The rows are grouped in 3 ways, from coarse to fine. Each group lies inside one group of the grouping before and may be the whole of it. The rows also spread widely along 11 directions, which tell nothing about the answers.
In the rows, 128 means zero.
Known rows, each followed by its group in each grouping:
[ 99 129 138 107 114 150 135 121 120  92 110  69 134 135 154 157 141 104
 120 128 150 113 153 134 116]	dab K_296 K_477
[125 139 101  84  78 141 133 147 108 143 132 128 140  88 107 177 105 187
 113 138 116 137 130 125 135]	dab K_177 K_967
[143 149 133  91 170  80 151 129 140 155 145 155 114 147 131 112 160 118
 163 179 110 155  73 122 145]	dab K_296 K_648
[ 77  84 169 137 103 175 141 112 136 173 113 126 187 134 104 125 167 139
 128 134 100 141 165 193  78]	povu K_606 K_741
[ 95 139 148 123 138 140 143 114 126 133 142  93 147 143 106 105 146 107
 128 151 101  94 162 184 137]	povu K_191 K_751
[ 63 135 136 106 103 134 136 138 124 116 116  89 145 135 130 123 126  80
 144 124 129 136 151 139 106]	dab K_460 K_180
[ 82 163  73 171  74 175  67 209  96 128 111  92  96  94 108 141  67  51
 113 112 171 114 175  79  89]	dab K_296 K_477
[104 135 100 102 115 132  97 120 149 155 133 118 115 141 146 184 163 134
 102 119 177 145 149 113 151]	dab K_460 K_180
[122 132 136 142  97 222 112 178 100 105  86 137 147 108  86 129 112  97
  94 138 148 124 177 110  95]	povu K_191 K_751
[106 116 153  97 123 107 144  85 142 120 144  83 131 159 183 120 148 113
 112 137 114 142 118 126 102]	dab K_296 K_648
[123 127  91 177  95 157  90 184  85 188 129 141 123 112  99 116  99  90
 138 152 111 146 113 120  43]	dab K_177 K_967
[115 132 131  71 158  96 137 112 131 151 132 157 126 155 112 141 175 122
 135 166 141 158 125 119 180]	povu K_191 K_751
[102 116 129 134 106 181 107 161 124 155 106 161 141 144 117 133 142  76
 114 131 160 181 143  95  68]	dab K_460 K_180
[175 163  77 122 119 165 126 166  89 142 146 133 112 112 113 168  99 122
  89 161 150 122 137 108 124]	dab K_296 K_648
[125 146 131  94 110  85 140 110 164 150 147 104 124  90 142 118 136 209
 154 140  67 116  73 168 146]	dab K_460 K_180
[167 121 128 116 155 116 129 123 187 128  85  99 126 139 193 145 167 117
 119 139 156 145  69 149 100]	povu K_606 K_741
[ 76 119 172 164 156 160 103 116 201 182 137 127 137 170 137 110 213  90
 131 122 139 134 149 167 100]	dab K_296 K_477
[133 122 103 134 129 144  75 141 101 123  91 117  97 117 106 154 143 149
 127 154 149 105 136 111 163]	povu K_606 K_741
[147 121 131  86 178  99 150 120 106 160 126 169 127 165 126 148 195 106
 168 190 144 170  86 115 137]	dab K_296 K_648
[ 34 143 161  96  73 167 134 175 102 106 114 149 149  92  53 106  93 127
 153 131  98 135 182  99 147]	dab K_296 K_477
[146 152 106 137 141 160 128 194 156 144  69 128 140  95 110 159 145 110
 157 140 165 123 108 169 117]	povu K_606 K_741
[128 106 186 108 182  86 126  85 168 143 134 158 117 171 131  54 181 146
 146 182  69 153  75 133 150]	povu K_606 K_741

New rows, each followed by its group in each grouping:
[ 88 148 114  88 140  73  98 105 132 150 163 122  86 144 123 144 164 151
 141 148 128 122 135 103 211]	dab K_296 K_648
[103 136 132 106 132 116 112 134 103 130 127 134 108 130 107 127 147 133
 154 160 121 126 127 104 160]	dab K_296 K_648
[110 165 135 154 135 166  86 150 181 136 143 122 104 139 124 101 139 106
  97 123 132 109 147 128 135]	dab K_460 K_180
[127 146 117 130 144 116 125 134 134 144 146 110 109 150 149 119 133  81
 123 154 132 138 110 120 107]	dab K_296 K_477
[ 98 135 129  81 141  81 124 149 115 136 100 158 115 120  95 123 153 120
 188 166 128 154  97 103 174]	povu K_191 K_751
[175 196  97 127 157 167 159 200 144 145 132 146 137 112  88 129 107  76
 110 164 146 114 130 164 130]	povu K_191 K_751
[110 100 131 142 121 103 119 108 146 178 115  94 139 110 136 121 163 167
 169 144  87 115  94 197 100]	povu K_606 K_741
[ 98 106 128  97  56 154 117 144  57 109 118 136 130 108 117 130  81 130
 105 143 112 165 144  49  87]	dab K_296 K_648
[129 119 136 113 117 146 109 102 161 157 153 128 129 148 149 147 160 165
  77 133 122 146 130 123 124]	dab K_177 K_967
[114 135  94 116  97 118 107 177 119 102  54  80 119  72 133 164 108 130
 167 127 152 115 101 132 123]	povu K_606 K_741
[ 95 128 168  63  75 159 118 153 138 100 103 199 134  88  77 108 102 185
  97 137 106 178 144  47 171]	povu K_191 K_751
[ 74 107 120 103 110  75 142  88 111 177 162  83 135 142 149 138 151 126
 153 145 102 139 121 160 106]	dab K_296 K_477
[178  89 145 127 149 156  94 120  98 143  92 183 116 141 119 122 179 148
 118 186 132 162  87  80 111]	povu K_191 K_751
[ 94 134 103  92 118  87 167 140 124 169 109  90 164  95 107 167 143 149
 196 147 110 113 115 219 139]	povu K_606 K_741
[131 100 142 119 132 113 106  87 102 132 129 115 114 147 140 111 155 144
 119 166 103 127 113 118 123]	povu K_191 K_751
[ 51 134 129 131  78 136 112 176 132 109  61  68 142  83 130 139 128 101
 198  98 136 115 124 153  86]	dab K_460 K_180
[ 85 106 142  69  69 144 129 158 105  90  62 140 148  87 102 147 104 154
 140 130 133 165 136  84 133]	povu K_606 K_741
[101 122 142 175 104 186  82 155 189 181 105 133 138 112 125 122 162 116
 108 107 143 134 144 148  78]	povu K_191 K_751
[114 125 171 111 104 164 156 145 125 100  89 119 163  99 114 106 132 148
 163 144  87 125 109 157  90]	dab K_460 K_180
[139 129 131 115 137  96 127  80 123 119 150  62 108 133 170 129 152 165
 129 154  92  87 103 155 136]	dab K_296 K_648
[ 81 129 134 123  67 190 114 166 127 129 118 137 146 119 118 121  92  91
  90 111 138 168 166  90  69]	dab K_460 K_180
[ 92 148  89 121 106 109 106 189  74 119  89 112 109  87  75 124  84 108
 181 158 118 111 126 117 150]	povu K_606 K_741
[126 121 159  91 134 122 157 112 107  93 114  95 145 137 136 119 145 145
 148 163  85 117 102 152 119]	dab K_177 K_967
[106 150 112 116 132 124 143 130 133 109 126  56 127 158 171 133 127  50
 122 131 151 121 134 153  94]	dab K_460 K_180
[100  77 138 150 103 140 135 122  24 118  89  70 161 134 125 118 136  96
 189 169  84 116 111 165  27]	dab K_177 K_967
[133 116 175 122 168 175 118  94 121 126 157 155 129 201 113 101 175 113
  75 172 110 137 159 114 136]	dab K_177 K_967
[ 96 114 166  63  62 145 118 117 143  73 100 121 136  97 140 140 115 207
  97 114 103 152 127  77 143]	dab K_177 K_967
[115 151 109 161  60 168  63 217 178 171  82 168 111  35 102 122 103 174
 153 103 123 148  82  96  90]	dab K_460 K_180
[ 87  97 183 171 131 195  92 118  97 142 132 157 134 173  88  58 157  93
 122 160  86 133 161 116  79]	dab K_460 K_180
[138 145 162 101 180 168 101 176 171 109  66 212 113 137  77 127 184 126
 140 159 170 153 123  83 202]	povu K_606 K_741
[118 134 105 135  71 144 104 175  92 115  90  96 126  67 113 141  92 159
 156 134 102 107 105 126  96]	dab K_177 K_967
[ 89 132 172 122 128 127 140 110 124  87 145  84 123 158 147  58 111  83
 119 151  79 118 134 119 100]	dab K_296 K_477
[ 62 138 139 125 114 106 114 132 176 135 116  76 128 122 154 118 157 111
 167 107 122 117 119 164 115]	dab K_460 K_180
[141 155 157 119 160 163 171 156 179 164 142 167 160 148 106  86 145  79
 109 159 113 155 124 165 101]	povu K_191 K_751
[179 161 149  98 145 191 186 184 152 108  87 163 171 111 112 132 138 109
 138 159 136 148  93 156  96]	dab K_460 K_180
[ 99 114 143  72 113  89 126 107 115 105 126 129 116 146 134  99 108 131
 111 158 101 166 122  80 149]	povu K_606 K_741
[155 146 160 123 169 177 149 143 145 117 108 138 140 144 122 132 179 111
 130 161 140 117 123 146 125]	dab K_296 K_648
[118  66 164 183  62 200  41 106  97 101  84  92 106 100 160 111 139 184
  94 121 102 107 129  73  51]	dab K_296 K_648
[ 69  94 143  75  61  86 131 121  99 129  90 109 146  74 121 126 119 185
 179 135  81 151  99 120 116]	povu K_191 K_751
[108 190 111 133 134 137 111 171 126 115 148 112  97 124  93  87  93  90
 131 149 109  95 143 125 159]	dab K_460 K_180
[103 155 126 120 126 149 119 151 157 140 127 117 124 124 127 150 151 112
 125 124 152 120 146 134 137]	dab K_296 K_648
[125 170 126  86 126 121 121 206 159  88  59 144 116  86 119 150 128 125
 180 132 154 149  73  91 154]	dab K_177 K_967
[119 176  96 122 146 102 128 144 156 139 160  88 105 154 150 105 104  44
  95 140 143 126 136 134 128]	povu K_191 K_751
[152 146 164  96 177 116 169 131 159 124 117 143 141 138 120  91 166 120
 156 176  98 130  82 165 141]	povu K_191 K_751
[ 88 103 157 129  85 172  83 158 161 137  75 160 133 112 135 126 154 125
 132 110 149 183 114  78  76]	dab K_460 K_180
[ 45 107 170 163  92 162  50 108 194 148 123 108 113 144 151  95 172 130
 106  89 124 134 157 111 102]	dab K_460 K_180
[ 87 136  99 140 142 106 124 144 113 180 127  91 135 137 112 160 174  95
 191 145 134 108 123 196 116]	dab K_177 K_967
[111 148 137  56  85 119 179 148 111  96 133 133 147  97  98  93  49 150
 107 158  68 151 129 113 140]	povu K_606 K_741
[133 153 128 129 121 154 126 166  85 129 150 156 119 121  71  86  86 128
 123 176  72 124 126 114 123]	dab K_177 K_967
[135 137 152 166  94 225 126 169 151 135 116 129 151  98 116 108 113 129
  91 129 110 119 144 141  56]	dab K_296 K_477
[121 137 144 120 127 146 160 144 127 130 107 108 160 118 122 120 146 117
 169 148 103 119 106 184  89]	dab K_460 K_180
[104 135 135 139 140 204 133 136  99 160 158 146 150 166  77 142 155  89
  92 156 144 119 208 146 126]	dab K_296 K_477
[ 91 121 132 133 117 130 112 156 130 148  91 119 131 109 122 141 160 117
 181 136 138 136 109 134 104]	dab K_296 K_477
[137 105 189 145 143 183  73 117 141 103  94 167 107 136 108  80 174 166
 101 157 105 120 127  83 145]	povu K_191 K_751
[163 194 114  98 146 161 164 201 147 121 104 154 141  89  86 143 123 125
 159 157 137 119 102 159 153]	dab K_460 K_180
[124 133 161  95 108 182 164 182 122  79  75 145 166 127 123 119 104  71
 127 141 133 179 115  98  62]	dab K_177 K_967
[170 155 124 129 141 141 144 170 117 106 103 123 123 110 129  98 108 103
 154 169 105 124  72 133  89]	dab K_460 K_180
[130 140 141 115 118 160 166 127 132 144 148 114 163 127 115 112 119 118
  96 150  97 121 146 179 100]	povu K_191 K_751
[144  96 105 122 122 141 110 126  79 140  98 120 127 145 145 159 149  94
 112 159 164 154 122 101  86]	povu K_191 K_751
[ 92 153 171 147 114 197  95 147 134 106 144 137 115 128  86  78 117 128
  90 137  97  96 185 100 143]	dab K_296 K_648
[121 123  86 123  79 155 117 188  61 141  73 131 142  60  69 170  97 158
 164 153 127 118 130 138 119]	povu K_606 K_741
[154 172  95 114 127 125 100 152 230 195 161 164 102 124 159 149 142 140
  74 119 163 175  93 106 136]	dab K_460 K_180
[ 78 141 135 139 101 119  75 123 192 170 171 128  98 142 146  78 122 121
  92 113 104 150 131  98 117]	dab K_460 K_180
[ 50 142 126  97 103 104 112 138 106 106 126 100 115 140 123 105 108  81
 152 134 119 139 145  96 134]	dab K_460 K_180
[ 90 163 142 135 108 152 110 181 155 113 123 137 115 102  83  61  75 113
 116 137  85 118 144 116 140]	povu K_606 K_741
[154 123 124 133 133  74 143 105 127 155 146  73 125 119 165 101 138 158
 169 167  52 106  42 190  80]	dab K_177 K_967
[121 135 120  74 140 104 144  93 153 140 160 110 125 176 171 148 153 100
  91 141 151 162 127 119 134]	dab K_460 K_180
[106 149 115 141  76 144  78 189 178 128  91 109 109  69 139 133 105 149
 136  98 126 130  96 109  98]	dab K_177 K_967
[126 149 104 143 104 162 101 164 132 153 125 132 119 106 113 130 117 127
 121 135 128 129 124 124 105]	dab K_460 K_180
[100 100 112 105 105  78 135  78 130 143 120  30 142 116 173 163 152 172
 151 132 104  97 113 206 120]	povu K_606 K_741
